Every row belongs to one group in each of 4 separate groupings. Each group adds its own fixed numbers to the row, and there is some noise. The rows also spread widely along 11 directions, which tell nothing about the answers.
Some rows, each with its group in each grouping after it:
[ -9   5  11  -6 -21  26  -8 -17   0  14   5  22 -13   5  13   5   1   2
  10  21  18  13  -7] => W T (1) Y
[ -2  -2   8  21  -5   5 -23   5   1   4 -23 -29   1  17  -8 -24 -15 -16
 -11  10  -6 -29   1] => W P (2) C
[ 14   1 -14   3   2  -8  -4  -5  -7   1  -6 -10  16  25  17  14  -7  -2
 -12   8  -1 -12  33] => Z E (1) J
[ -6 -48   3  -8  -2  35  -6 -28   6   1   4 -28  -7  -9 -42 -16   2  18
   7  14 -19 -28  -2] => G T (3) Y
[-17  32  -5  -7  12  10  -6   8   0 -19   6  14   3  -6   7   9   8  -6
 -22   2  -6  21 -29] => Z E (2) C
[ -3   8  37 -16  10  22   2  -7  20  10 -20  23  -8 -24   6 -13  -3  -7
  -3   5  -2  -2  -8] => G K (0) J
[ -4  -9  -5  -7  -7  36   4   1 -15 -22  -4 -24   6  15 -43 -18  37 -17
 -23  -6 -47  -2   6] => Z K (0) L
[ -2  -5  -3   0  11  10  -4  -7  -4  -2  -6 -13   2  -2 -13 -10   2   2
  -3  -6 -14 -10   6] => G P (3) L
[-10  16  11  -8  -6  -9   2 -13 -19 -26  -6   2  -6   3 -23 -15  12  15
  18  -4  20  28   8] => G D (3) L
[ -4  24   8  11  20 -16   5  -3  12   4  -5  -8  -7 -13  -3 -28 -19   2
  -7  13  18  30   2] => G D (1) L
[ 15  20 -35  16  -9  49  -1  -2 -13  17   9 -11 -16  -2  23 -10  -5 -15
   3   3  14   5   8] => G T (3) Y
[  0   1  16   3 -21   5  -5  -6 -10   8  19  11 -21  -4   3 -17   2   3
  11  38  12  12   2] => Z T (3) J
[-21  -7  -4  -5   4   8  -8 -11 -15   1   8   5   0 -12  -8  10  11   3
  19 -18   7   0  -9] => W T (3) Y
[ -3  20   1 -10  16  -6  -7  -7   3 -18  -9   4   1  -7   1  -9  -6  -4
   9   0  -8   2 -20] => W T (3) Y
[ 18  22 -20  -7  23   6 -26  -7  -1 -23 -32   5   5  17  29  16 -15  -8
  19   8 -17 -43 -23] => W K (1) Y
[ 16  21  32  -8 -20  -7   6   0  -8   3  10  37 -16   0  17 -15   2   3
  -6  39   5  32  10] => G D (1) C
[ 16  20  11 -20  17  -1   7  -9  13  -3 -10  18   2 -15  16 -11 -11  -8
   6   1 -10   4   0] => W E (3) Y
[-10   4 -22   6  23  15  10  -8  -7 -16   6 -13   0 -23 -13  -2   5  11
  11 -18  21  15  -1] => G T (0) C
[ -6 -12   8   4  11  11  -5  -1  17  34  -6 -15  15   1   2   2 -12 -12
 -49   1 -21 -10  16] => G E (1) J
[ 20   2  17 -27   5  -6  16 -13   3   3  13  34  -1 -18  10  -2   9  21
   9  11  -5  18  24] => G D (3) L
[-37  12  -1   3  11  37  -9  -1  -3  18   0   8  -9 -20 -11   5  10 -10
 -11 -19   6  14 -27] => G K (1) L
[-40 -13   1  -1 -14   6  -2 -10  -3  18  14 -12  18  16 -22  21  22  15
 -41 -21  11  34  25] => G T (2) L
[ -5   3  10   5  13 -20  -3   7 -10  -5  -8   0   4  -1  -1  -3   3  -7
   4  -1  -3  -8   6] => Z T (1) J
[-19  12 -12   7   1   5 -11  -3 -18   4   4   9  -1   7  12  20   2  -7
   7  -6  21   8  -4] => Z E (1) Y
[ 16  46 -26  23  16  -6   9  28 -18  13   8   0  -3  -9  33 -14  -1 -41
 -14  -7   0  28  16] => Z D (1) Y
[ -1 -21   5 -11  -4  -3 -10 -12  -6  -2   8  11   5  16   3  18   9  11
   1  24 -17 -14   3] => Z T (1) Y
[-12  18   9 -12 -15  46  22 -20   0  -3 -18  -8  -8 -10 -26 -32   7 -13
   6 -24  25  34  13] => G E (3) Y
[  9 -13  -8 -10  20  -1  -7   3 -17 -14   1  -4  11  -3 -14   7  20 -12
  -6  -6 -55 -27  -6] => W D (1) Y
[  0  -9   4   1  11  20   1  -9  13  20  -8  -8   8  -1   0   0  -4   2
 -17  -7  -2  -7  18] => G E (0) L
[-25  21  16  10   5   6  -4 -12  27   6  -4  -7 -10  -7   3 -26 -21  -8
  -7  22  30  36 -15] => Z P (0) Y
[ 20  30 -22  -8  10  16   3  -7   3 -14 -12  -3   2   7  17 -11  -6  -3
  10   2   2   1  13] => Z K (3) L
[  1  13 -10   1 -10  16   5  -2 -16   2   8  -7  -6   1  -5 -17   8 -17
   0  -1   0  19  14] => Z K (3) Y

New rows, each followed by its group in each grouping:
[ 22  19  32 -28   7 -11  -2  -2   7 -37 -34  24  12  20  16   0   4  -5
  -1  18 -30 -21  -2] => Z E (0) J
[ 23  26 -10  -4  15 -23  15  -8 -11 -14  -8   4   0   3  10  -6  -5  11
  18  -1  18  19  30] => G K (1) L
[ 19  19   4  16  17 -29  10  12 -19  20   1   9  -7 -14  22  -7 -13 -16
  12  -9  17  10  27] => G E (1) Y
[ 12   6 -16  -9   8  17  15  -4 -21 -13  14   2   2 -12  -6   2  24 -12
   7 -17 -15  14  11] => W E (0) Y
[-27  18  11  21 -21  18 -26  -7  -8  19 -23  -1 -10  23  12   6 -12   2
   8  -8  59   2   4] => G E (2) L
[ 22  54  13 -19  17 -19  28  -3   2 -50 -44   4   2   1  -4 -43  -4 -17
  28 -12   6  25   4] => W T (1) Y
[-11   4 -22  31  -7  13 -22  -1 -18  22  14 -21  -5  14   6   9  -3  -7
 -10   2  18   6   6] => W E (0) L
[ -3  14  11  14  -7   3   8   2  -2  13  -1 -11 -11   3 -11 -31  -1  -7
 -17  11   7  28  12] => G T (1) L
[-26  11  13   4  15 -36 -16  19 -17  12  10  11   9   0  -3  17  11 -21
 -47  -6 -37  17 -16] => G K (1) Y
[  8  17   3 -20  -1 -19   1   1 -22 -38  18  30  -3  12   4  11  26   3
  -1  32 -33  20 -19] => Z T (1) Y
[-19  46   4  -9  11   3  -9   0   3 -34 -16  12   5  10  12   7   2 -12
 -15   6   5  23 -30] => Z E (0) J
[ 24   3 -10  -8  31 -13  14  -1  -6 -19   3  -7   4 -16  -8 -16   2   3
  16  -5 -20  -9  16] => Z E (3) L
[  4  21   6  17 -28 -24 -30  -9 -15  -6   3  -1 -11  47  22   9 -17   6
 -14  52  18  15  -1] => G E (0) Y
[ 13  10 -23  16   2   9  -6  -9   1  11   2 -20  -5  10  14  -8 -19  -2
  -9  22  12   6  16] => G D (1) Y
[ -9 -18  -6   9   5   1 -13  -7  -8  35  15  -9   4  -7   3  10  -8  -6
  -2 -12   3 -10  16] => W E (3) Y
[-11   3  34 -12  27 -36  -6 -13  26 -14 -29  11   5   2   0  -9 -20  20
  19  15  11 -11 -11] => Z T (1) L
[ -8  31   5 -19  19  -5 -11 -16  15 -31 -46   1  18  18   6   5 -12  -3
  -1  -7   3  -8 -10] => W K (1) J
[  1   8 -18   9   5  10 -22  -5 -10 -11 -10 -12  -3  23   3   3  -3  -1
   4  18  -7 -21  -8] => Z K (1) L
[ -2   6  30  19   3 -35  13   6 -24  31  13  21 -22 -25   0 -17  -4   1
  27  -5  40  27  28] => G E (1) L
[-23  10   7   5  -4   2 -25   5 -21  -1 -10   5   4  17  -6   9  15 -11
  -8  -5 -10  -7 -15] => W D (1) L
[ -7   1   1 -16 -15  21   7 -18 -19  -3  14  21  -7  -4   0   9  16   5
  27  -4  21  17  12] => Z E (3) Y
[-49 -10  -1   3   4   8 -35 -25   7   5   8  -6  -3  -2  -9  19 -12  17
   1  16  28   0 -28] => Z K (3) J
[-11  -3  13   5  -4  -8 -24  -4  -6  12 -17  -5   9  20   1   8  -5 -10
 -14   3  -7 -20   9] => W K (1) J
[-28  30   6  22   7 -22 -32   1 -23 -15 -17  -1 -17   1   1   2 -14  -6
  39  -9  49  -2 -31] => W E (2) Y
[ 26   4 -16  -5  17 -16  -1  -8  16  21   9  -6  17   1  32   4 -21   0
 -18  11 -12   2  33] => W D (3) Y
[-17  30  16  -4  -9 -13  -1  -6  -3 -25   0   4  -6   9  -9  -9   2   2
  -6  18  24  40  -5] => Z E (2) J
[  0  11  31  -7   6  -9  -7  -4  15  17 -12  21   1  -3  18  -3 -14  -9
 -13  17  -3  -1  -2] => W E (1) J
[ 23  13  17 -13  11  31  28   2  12 -13  -8   8 -12 -29  -4 -41  12 -18
   9   9 -17   7   3] => Z T (0) J
[ -1 -12  21  -2 -23  15   1 -15   3  19   3   3  -6   3  -2 -15  -5  13
  -4  16  17   7  23] => G T (3) C
[ -1  25 -13  14 -14  11   8  -3 -18  -3  -6  -5  -7  17   7 -13   4  -5
  19  -4  40  23  25] => Z T (1) L
[-20  34 -26  11  -7 -14 -11  -9 -10 -12   5 -16  16  32   7  15 -10   1
 -33   3  27  44   9] => W E (1) C
[ 10  -4  11   2 -13 -14  -1   0 -23 -18  10  -5  -5  20 -17 -12  18   3
  -2  24 -18   7  15] => Z E (0) L
[ -2  19  23  -7  18  -6 -22   5  23 -10 -23   0   2   3  -1 -17  -8  -6
 -19  21 -30 -14 -31] => W D (2) L
[-24  10   5 -13   9  16  -8  -7  -4 -23 -13  18   6   4   0  18  22   6
  12 -13   2  -4 -20] => Z T (0) L
[ -6  34  -3  12   1  -6 -12  10 -14 -15 -10  -1  -9   8  10  -4   0 -10
   1   0  12  11 -14] => G T (2) Y
[-14 -16  -9  10  -9  -5  -3  -3 -27   4  18 -18   4  13 -24   6  18  -1
 -22   0 -14  14  14] => G T (1) Y
[  8   1 -12   2  11   8 -11   3   4  45  36  17  -2 -23  35  12  -6 -11
 -20  14 -17   7   5] => W D (3) Y
[  5   8   2 -10  15   0   0  -1   7  -2  -8   1  12  -7  10  -5  -2  -7
  -8   0 -10  -4  13] => Z D (3) J
[  0  30  16   9 -37   6 -26  11 -46 -26 -15  17 -16  34   8  -9  14 -17
   6  20  -5  -9 -15] => G P (3) C
[  4   7   2 -16  29   5  13   2   2  24  19  31   0 -50  20   4   7 -11
  12 -22  -9  12   5] => W D (3) Y
[-19  -9  -9   8   6 -10 -23 -10 -15   2  18  -2  -3   3  -4  16  -2  17
  12  10  13  -5  -8] => Z E (3) L
[ -1 -13  -1  -1   1  14   7  -9  -3   2 -10 -10   7   5  -2  -3   7  -4
  12 -13   7  -9  25] => Z T (0) Y
[-13  13  14  17  17 -23  -5   9  -6  37 -10  10  -2 -14  19   1 -18 -18
   0 -20  23   4  14] => G K (1) Y
[ 27   8 -11  -4  32 -20   8  -1  -2 -26 -24 -17  18   1  -4 -13 -12  -4
   5 -11 -17 -21  17] => W E (1) C
[ 32  10 -22   2  19  -8  -1  13 -21   6   3  17   8  -8  43  18  -2  -1
   9 -12 -10 -26  22] => G T (3) C
[ 14   7  -3  15  -8   5   8  -6 -11  -2 -19 -36  -4  13 -20 -34  -8 -13
  -5   3   9   6  36] => G K (1) J
[  5   2   8 -18   4  24  25 -14  18  29  23  10  -4 -38  -1 -24   2  -7
  -7   0   0  40  22] => W D (3) Y
[ -1   4   9  18  -3 -23 -19   4 -20  20  17   5 -21  -3   6  -7  -9 -10
   8  27   2   4  -7] => W K (1) Y
[ -9   3  14 -22  13  -4 -14   8   0  -1  23  40   4 -13  21  25  18   0
 -23  21 -45  -5 -30] => Z T (3) J
[ -5 -21  43  -6  13 -30   1   5   7  22   8  10  -1 -19 -18 -19   2  -8
 -16  15 -39  -2  -5] => W T (1) Y
[ -1  36  -9 -20  25  29  -8 -11  19 -20 -10  12  -8 -19   9  -8 -10  -8
  -8  11 -18   8 -44] => G K (3) Y
[ -4   4 -13  -1  19 -31 -18   3  -6   1  28  12  17  10  20  39   9  17
 -40  17 -24  17   2] => G D (0) L
[ -7 -18  -5  14  19  15 -44 -12   5   4 -28 -23  -2  12  -1   7 -27  11
  13   6  -4 -69 -23] => G E (3) L
[-10  30  -3  32   8  -2 -26  22   9  40   9   7 -12   5  44  -2 -23 -21
 -31  31   3   5 -21] => Z T (1) L
[ 26  21   7   5  -5   4   2  15 -22   9 -18  23   1   6  32  -7   3 -27
  11  -8  -6 -16  23] => W P (1) C
[-10 -15   0  -3  -2  -2  -1 -18 -19   5  -4   4   9   4  -3  22   8  17
  15 -14  29  -1  34] => G D (1) J
[ -7  -1 -11  14  -1   6  -6  -7 -23 -20 -14 -24  -2   3 -22  -8   3  10
  25 -17  34  -7  16] => G D (2) C
[ -1   6 -24  -1  19   3   2   3 -16 -18   9  -2  11  -6  -1   8  13  -2
  -4  -7 -11   3   4] => Z D (1) C
[-7  1  2  8 -3 15 -7 -5 -3  8 -5 -7 -2  6  4  0  0 -5 -8  1  5  1  3] => G T (0) Y
[ 10 -20   6  10  29   7  18   8   7  14 -20 -39  13 -18 -32 -40   6 -22
  -8 -35 -31 -23  32] => W T (0) L
[ 18   8  23  -3  31 -48 -17  20 -12   1  -8  39   1  -2  35  20  -3   4
   7  13 -33 -37 -13] => G T (1) L
[ -2   2  10   2  10  10  -8  -3   4  16  -6  12  -5 -17  15  -4 -13   5
   8  -2  12 -15  -4] => G T (3) C
[ 24   5  20   6  -9 -31  -7   8 -18   7  -8  10  -1  11  21  -3  -1  -5
  15   8   7 -16  33] => W T (2) J
[ 12   0 -21 -10  16 -24 -21 -15  -3  -7  -4  11  20  21  42  40 -14  19
  18   8   9 -28  19] => Z D (3) Y
[  1 -25  46  -1  13 -17 -16  -1   9   5 -27   4  -2 -12 -11 -20 -13   1
  22   6 -12 -49  -4] => W P (2) C
[ 26 -11   5  -6 -14  40   7   6 -31 -11   0  -1 -17  -4 -25 -31  30 -18
  21   3 -40 -29   8] => Z E (3) L
[ -7   7  -3  -5  10  13  -3  -4  -3  -1 -20   3  14   8  11  15   1  -9
   1 -16   7 -15  13] => Z E (1) J
[-21  11   2  13  -9  44  -7 -19  19  31  18   0 -28 -30   5 -14 -19   2
   9  19  55  30 -13] => W E (2) J
[ -7  -6  19   0   6   5 -18  -7   6  18 -15   4  -3  -5   7  -4 -14  -2
   4   4   2 -21  -3] => G D (3) Y
[-17  24  -4 -13  25  23   5  -4   7 -18 -19  -2   8 -21  -7  -6   6 -10
  -9 -29  -5   7 -17] => G T (3) J
[-10   1  13  -3   1 -10 -19  -3  -6   3  -5  20   5   4  20  13  -5   8
  11   5  15 -15   3] => Z D (3) C
[ -6   6  -1 -10  21  19  -7 -10  12 -10 -10 -14  -1 -14 -23 -23  -1  -5
  -5  -3 -27  -7 -22] => W K (3) L
[  5  32 -14  13   0  22  -5   5   3 -11 -14 -20  -1  20   8 -17  -2 -12
 -26  11  -5  13  -6] => G T (0) L
[ 31  14  22 -22  -5  56  36   0  19  31  -5  29  -6 -27  23 -27  13 -25
 -14  -3 -14  23  33] => G D (0) Y
[-13  28  19   2  21  -6  13  25  -3  -7 -46 -11  19   2 -13 -30  11 -49
 -19 -46 -26  -2   6] => Z T (1) Y
[  7  17  -7  14  15  -7 -11 -10   4   0  -1   2 -16  -8  23  -1 -26  12
  18  28  32  -1  -9] => G T (1) J
[  5  27  -5   8   8 -15  -6   2 -14   1  -2  -2  -9  -3  10 -12 -12 -11
   2   1   7  12   3] => G K (3) Y
[  2  30  22   0  -7   2  -3  14 -24   1 -24  24  -7  10   8  -8  14 -21
   0  -9 -10   0   2] => G K (1) L
[  9  -8 -17   6   7   8  14   5 -34 -18   8 -12   6  -6 -18  -3  23  -6
  16 -23  -4  -5  27] => Z E (0) C
[ 18  19 -22   1  10  12  10   0 -18  -6  13  10 -10 -12  12  -4  12  -1
  21   1   1  13   5] => W T (1) L
[ 16  14 -17   6  12   2   4  -2   3  12   4   0   2   5  23   3  -8   4
 -12  10   1   8  17] => G T (1) L
[-11 -10  11 -14 -19  16   0  -9  -4  -5   1   5  11  14 -10   5  20   7
 -13   3   1   8  22] => Z D (2) C
[ 13  27   1  -5  17  13 -13 -13  22 -22 -32  -6  -2   6  16 -11 -23   0
  -3  24   0 -13 -16] => G K (0) J
[  9  13   1 -10   0  28  19  -1   1 -11 -14 -17   6   1 -24 -35  15 -12
 -21 -14 -28  12  16] => G T (3) L
[-10  -1  14  -9   9  24 -14   6 -14  -5 -20   9   3  -3 -14   2  17 -28
  -3 -18 -41 -33 -27] => W E (1) Y
[ -4  20  11   2   7  -4 -14   0   2 -13 -35 -10   6  20  -2  -6  -7  -2
  -7  -7   4 -13  -2] => G E (2) L
[-18  -5  -5  -7  15  21 -11  -5  -4 -21  -7  -8   6  -5 -18  11  14  -1
   0 -10  -9 -20 -17] => Z E (2) J
[  3 -11   6  15  -4 -11 -13   0   7  18  20 -28  -3  -2 -16 -33 -15  -4
 -35  35 -21   8   7] => W D (3) C
[ 16   9  -9  -2   4  35  18   4 -14   2  14  18 -19 -22   5 -15  21  -7
  24   4  -4   8   3] => Z T (1) L
[-12   8   5  -2  -2 -17 -19   0 -13   2  10   5   7  15   6  18   0  -3
 -31  10 -19   8  -7] => G E (3) Y
[  9   4   5  -9 -15  -3  -9 -11 -16 -15  -6  -2   2  19  -5  -8   6  -2
   9  10  -9  -3  12] => W D (3) Y
[-14  36  13   1   1  20  15  -5  11  -4 -16  -2  -4  -9   1 -26  -4 -19
  -4  -8  35  39   8] => Z E (0) J
[-11   6  11 -31  12  15  27 -22   0 -35 -26  -3  19  -6 -36 -10  23  -5
  13 -44  -1  21  14] => W E (0) Y
[-13   5  11  -1 -18  20  -3  -7 -11  -7  -6  -3  -5  11 -16  -9  13  -3
 -15  13  -2  13  -1] => G T (1) J
[-17  22  24  -6  17   1  -3   4  22  15 -19  -1   7 -16  -2 -27 -10 -27
 -23 -13 -11  14  -8] => W D (3) Y
[ -4  20  20   0   1   8  -6   0   6  10 -24  11  -1   7  11  -9  -5  -6
  -8   3   6   3   2] => G D (1) L
[ 10  24  -3   2  -8  34   8   0  -4  18  -4   9  -8   0  17  -9  -1 -23
 -15   0   3  18  10] => G E (1) Y
[ 14  10  -9  -8  15  -1   7  -5  10 -23 -25 -22  26  18   3  -7   1  -8
 -17  -6 -11  -5  31] => Z D (0) J
[ 12  -2   1 -16  18   6  14 -13   0   3  -8  11   1 -15   2   1   0   2
  15 -12   0  -1  20] => G K (1) Y
[  6 -28 -25  18  -1  -5 -19   7 -42   6  26 -15   5   6  -8  24  16   4
   1  -7 -15 -30  18] => W E (2) C
[ -1 -13  14   0  -2   6  -1   5 -21   3   2   1  -4  -8 -16  -5  21 -12
   0  -9 -23 -10   8] => G P (2) Y
